The same things were measured in two ways. Each way mixes the same 8 hidden numbers, adds some noise and spreads widely along 6 directions of its own, which tell nothing about the thing.
In the rows, 128 means zero.
Some things both ways: the first way, then the second way.
[165 129 182 129 102 103 111 144 138 120 160 105 137 108 126 141 106 127
 127 111 140 104 129 102 141]
[187 147 148  42 112 126 113 162 137  91  70 146 130 152  94]

[160 163 143 151 140 128 130 139 156 106 135 105 137 137 119 142 138 121
 159 110 116 153 135 110 123]
[107  97  98 168 139 119 126 108 147 172  72 118  94 143 203]

[146 131  84 131 127 178 134  98 159 126 159 136 139 134 130 167  96 158
  79 120  98 100 139 155 147]
[154 201 155 150  91 140  94 137 129  78 150 151 127 111  90]

[150 158 140 129 156 120 149 125 127 141  96  85 134 119 131 136 146 137
 163 132 138 134 144 141 136]
[167 129  91 161 132  85 127 113 107 213 173 121 155 116 131]

[157 128 104 115  98 113 145 102 119 121  94  90 159 106 125 152 129 123
 126 144 125  89 134 114 126]
[114 157 202 133 163  90 152 156  93  95 166  76 162 123 130]

[147 137 126 118 161 142 181 111 112 137 104 129 131 117 132 147 164 153
 111 131 152  82 163  91 155]
[162 170 205  98 148 121 116  69 154  80 184 138 137 144  30]

[129 114 135 119 133 134 150 112 142 134 124 117 133 129 108 133 115 157
 109 115 129 114 170 110 176]
[149 144 182 170 164  70 128 143 162 122 146 119 133  99 126]

[135 134 139 126 155 137 133 117 135 133 129  97 128 136 116 147 118 144
 127 123 152 130 180 113 145]
[153 151 129 125 106  93 128 146 162  98 134 131 108  66  78]

[115 147 107 126 137 141 162 126 128 141 116 164 117 109 146 118 134 192
 151 134 121 122 136 136 112]
[187  76 128 120 153  90  83 152 187 162 125 141 118 111 129]

[165 171 135 123 132 105 132 144 118 148  92  69 151 108 147 147 144 129
 181 159 158 130 125 117 105]
[115  55 139 166 181  44 128 129 159 175 172  73 146 109 157]

[166 160 140 128 145 139 134 132  97 154 119  93 136 123 144 181 135 127
 101 149 154  86 148  96 104]
[109  46 120 101 152 165  91  89 214 179  79 146 114 139  74]

[121 108 125  96 134 115 155 107 130 125 103 121 123 103 106 110 159 146
 143 141 157 103 175  84 126]
[141 145 208  93 134  95 170 138 130  62 140  66 129 135 106]

[119 155 124 132 191 153 166 128 106 165  86 125 103 135 147 133 168 161
 126 144 142 135 163 111 114]
[181  94 102 156 167  74 123  70 171 181 203 112 108  98  51]

[161 134 149 122 136 122 159  86 103  76 132  96 126  95 140 163 138 109
 135 104 152  83 165 138 131]
[147  77  83  82 183  89 123 137  76 190 114 138 139 118 123]

[133 118 144 125 152 146 155  97 116  96 137 109 108 116 148 157 128 139
 125 103 144 113 171 119 139]
[125  69 129 122 162 106 120 133 125 160  85 160 121 105 116]

[172 121 103 123 154 147 146  74 158  99 162 131 147  99 159 138 144 103
  79 126 126  90 140 158 183]
[118 126 175 167 120 136  90 136 135 134  72 162 137 163 160]

[127  81 139 105  89 129 132 112 162 106 135  85 134 124 101 144 102 159
 151  89 120 116 142  94 170]
[115 101 180 242 183  54 132 104 121 112 168  95 125 126 131]

[125 105 120 125 134 127 168  76 146  68 126 163 116  97 138  99 149 139
 122  86 101 118 133 148 146]
[159 167 176 151  73 106 155 135  55  62 112 151 107 110 161]

[175 133 132 123 158 112 154  71 110 100 116 103 144  96 143 142 153  78
  76 131 150  78 162 146 160]
[ 88  95 200 200 175  66 138 114 152 116 144  95 133 121 147]

[127 109 176 126 180 115 128  84 109  89 137 154  91 118 138 101 131 134
  85  79 157 126 150 118  99]
[177 177  92 130  91  85 167  90  76  94 185 127  75  51 110]

[121 153 104 133 128 141 156 121 130 118 113 126 130 123 130 137 129 157
 157 144 119 141 171 124 125]
[141 116  75  77  53 121 141 181  98 129  65 162  93  42 165]

[121 100 160 105 142 135  72 161 169 162 160  84 111 130 159 122 115 174
 173 131 176 172 114  61 101]
[145  91 187  92 106  69 165 188 133  85 110  79 117  91 177]

[103 114 115 106 124 133 149 121 132 127 121 141 116 118 108 118 137 169
 145 147 155 119 189  68 114]
[150 110 123  87 225 108  98 133 199 139 117  83 109 156  62]

[150 125 128 121 162 148 110  83 139  69 157  82 107 128 128 165 120 114
 149  91 151 130 150 141  75]
[ 99  77  98 163 198 124  93 148 178 150  74  87 109 156  82]

[130 152 145 146 136 129 137 144 129 104 118 113 111 117 164 135 149 141
 183 119 118 163 124 107  93]
[164 107 121  40 143 110 153 182  62 156  66 133 137 126 167]

[125 134 145 126 158 156 164 135 145 125 118  90 115 149 113 156 145 167
 176 106 148 144 174  70 147]
[109 102 138 155 171 101 145  70 118 171 140 122 121 124 146]

Other things, the second way, with their names:
<227>: [163 197  92  56  59 146 126 155  99  69 118 139  98  82 115]
<130>: [ 87 166 217 184 168  98 103 185 129  85 126 129 164 107 143]
<391>: [ 83  92 114 179 170  73 127 113 129 175 146 112 149  99 161]
<93>: [150 152 192 124 122 104 109 148 196   7 144 110  69  79  68]
<47>: [125 104 109 153 137 144 104 130 150 190  95 153 141 122  66]
<49>: [103 142 161 127 103 189 107 108 124 179 116 158 192 153  78]
<181>: [ 85 174 165 184 137 180  89 122 154  71 135 117 110 128  63]
<360>: [122 166 105 177 111 153 117 112 115 157 142 136  83  85 207]
<115>: [156 107 141  95 132 100  72 114 171  94 131 153 118 130  65]
<515>: [152 195 110 105 105 117 130 165  98  71 112 121 104  99  95]
<70>: [186 167 199  95 109 134 129 138 113  74 105 160 129 142  86]
<178>: [163 124 121 101 169 127  82 119 184 127 129 119 113 153  40]
<433>: [136 102 124 152 151 131 105 123 171 218  82 114 133 182 206]
<500>: [150 164 155  93 122 100 119 138 122  81 147 121 120 109 152]
<199>: [170 118 128  49 129 162 116 184 151 130  36 151 116 130  72]
<106>: [117 198 198 174 142 143 103 139 140  87  71 168 138 157 116]
<558>: [165 145 169 130 162  92 118 112 141  94 155 132 130 123  28]
<545>: [125 112 201 148 160  88 124 110 135  88 126 134 133 134  86]
<279>: [157 159 118 134 135 116 114  96 149 133 163 104 138 151  51]
<120>: [ 94 123 116 110 105 126 136 112  90 131 122 141 118  89 191]
<451>: [131 153 180 170 147 156 122 123 136 151 109 123 139 166 122]
<260>: [162  84 228 112 128  95 150 135 129  89  88 147 143 141  65]
<290>: [100  48 144 192 191  51 153  99 149 132 111  63  78 139 195]
<344>: [150 129  94 127 169 166 109 128 135 167  60 140  99 160  80]
<271>: [154 153 102 170 157  76 115 124 105 122 159 111 114 115  85]
<469>: [139 161 143 111 106 149 110 171 122 143  93 111 160 163 122]
<109>: [ 99  51 165 133 190 104 136 126 151 150  92  86 129 160 138]
<19>: [129 103 115 184 156  64 116  81 118 116 177  93  92 127 167]
<128>: [141  73 148 198 172  43 140 124 177 175 193  60 117  90 176]
<298>: [104  83 106 177 148 122 135 136 167 181  57  95 102 142 184]
<525>: [143  93 112 123 156 101 114  86 128 120 132 100  94 159  85]
<243>: [154 150  89  68  91 160 127 121  99 138 104 140 113 122 100]
<261>: [149 135 128 161 136 131 120 110 155 169 140 112 120 131 127]
<550>: [ 94 103 195 192 181 119 100 117 170 176 118 122 148 154 189]
<363>: [158 149 146 125  61 153 129 119 146 114  83 184 135 110  39]
<6>: [153  95 149 119 196  75  60 107 207 108 172 110 115 145  79]
<97>: [120  81 182  89 102 136 181 151  96 107  78  73 129 149 132]
<192>: [138 182 140 158 219 115  65 129 222 173 140 126 133 139 125]
<499>: [121 149 150 109 139 143 104 169 154  95  95 124 113 114  98]
<241>: [136 147 102  75 127 119 155 192  70 132 105 103 115  78 155]
<182>: [165 173 154 132 119 144 110  99 168  97 136 119 130 167  55]
<540>: [195 153 145  91 146  86 113 159 130  96 176 118 147 104   4]
<549>: [147  66 109 163 154  54 132 110 148 108 125 120  58  77 123]
<274>: [144 130 210 117 158 116 125 144 182  85 164  41 136 171  73]
<116>: [121  39  73 166 113  97 130 110 128 168  82 136  68  91 193]
<331>: [143 104 163 157 185 122 110  97 219 153 107  89 119 187 100]
<313>: [117  89 130 173 114 110 147 111  82 168 105 148 149 121 131]

Some of these things the first way, each followed by its name:
[118  63 147  85 115 136  84 107 162 109 181 100 116 131 111 138  72 186
 138  89 177 122 148  67 116]
<499>
[159 116 105 113 154 151 148  62 129  93 143 142 127 118 113 158 122 142
  76  89 138  62 134 136 106]
<93>
[111 138 138 135  87  95 158 157 113 165  68 118 145 115 135 110 134 149
 132 170 103 144 162  77 166]
<363>
[156 157 113 135 108 119 143 117 109 116 124 135 155 104 146 148 122 123
 105 157 127  94 152 117 122]
<120>
[164 144 117 137 184 132 164  73 129  75 126 133 122 101 143 126 190  73
 100 124 128 103 164 149 127]
<290>
[143  97  69  80 105 152 125 111 154 179 124 102 154 104 110 147 133 144
  87 188 142  56 148  88 140]
<274>
[148 145 130 119 161 135 117 140 140 174 106  86 132 137 139 140 136 158
 142 138 148 136 110 106 105]
<128>
[183 118 176 113 140 123  86 128 136 129 195 100 138 100 180 152 103 123
  94 125 187  96 119  96 142]
<115>
[134 141 103 128 130 143 147 137 143 157  97 114 139 136 115 139 134 165
 137 136 112 127 128 101 121]
<261>
[140 137  96 132  76 108 157 101 130  93 102 136 160 107 107 125 123 119
 121 144  90 105 159 124 136]
<515>
[123  97 107  83 146 138 130  87 167 111 154 107 121 105 108 121 125 159
 163 124 170 112 177 134 141]
<469>
[165 166 109 132 193 139 160  94 147 118 129 140 129 108 135 119 173 114
 119 136 138 110 152 167 136]
<433>
[108 136  98 115 144 145 172 102 112 125  93 124 111 110 141 135 150 169
 167 137 134 126 165 135 110]
<540>
[124 133 151 121 170 112 114 122 123 130 131 128 107 109 156 101 143 139
 139 139 168 155 156 114  95]
<279>
[163  94 115 102  90 115  90  79 129  94 133 100 151 119 129 160  80 137
  89  94 136  84  82 102  72]
<181>
[130 141 131 131 135 121 182 109 126  84  90 125 122 118 121 128 163 145
 177 100 118 130 143 104 121]
<549>
[148 131  99 113 147 162 177  89 133 124 102  61 141 132 101 186 139 139
 146 121 135  92 182 133 171]
<47>
[134 195  85 159 181 156 166 122 115 114  88 141 115 126 173 134 185 135
 161 152 111 163 131 134  63]
<243>
[143 116 110 129 127 167 105 119 169 135 154 126 138 160 113 164  83 180
  94  90 112 121  91  97 109]
<360>
[129  98 136 112 145 154  93 133 164 160 175 124 124 132 167 131 101 169
  92 135 154 145 129  79 151]
<550>
[120 115 128 122 140 155 120 127 175 104 180 137 110 125 135 128 117 174
 164 106 139 146 144 103 116]
<19>
[138 133 119 127 122 132 159 108 114 113 103 119 127 116 124 148 141 140
 124 122 113 100 147 116 110]
<199>
[115 104 162 115 127 111 143 108 124 100 124  98 106 105 130 122 126 145
 162 103 144 138 175 122 146]
<313>
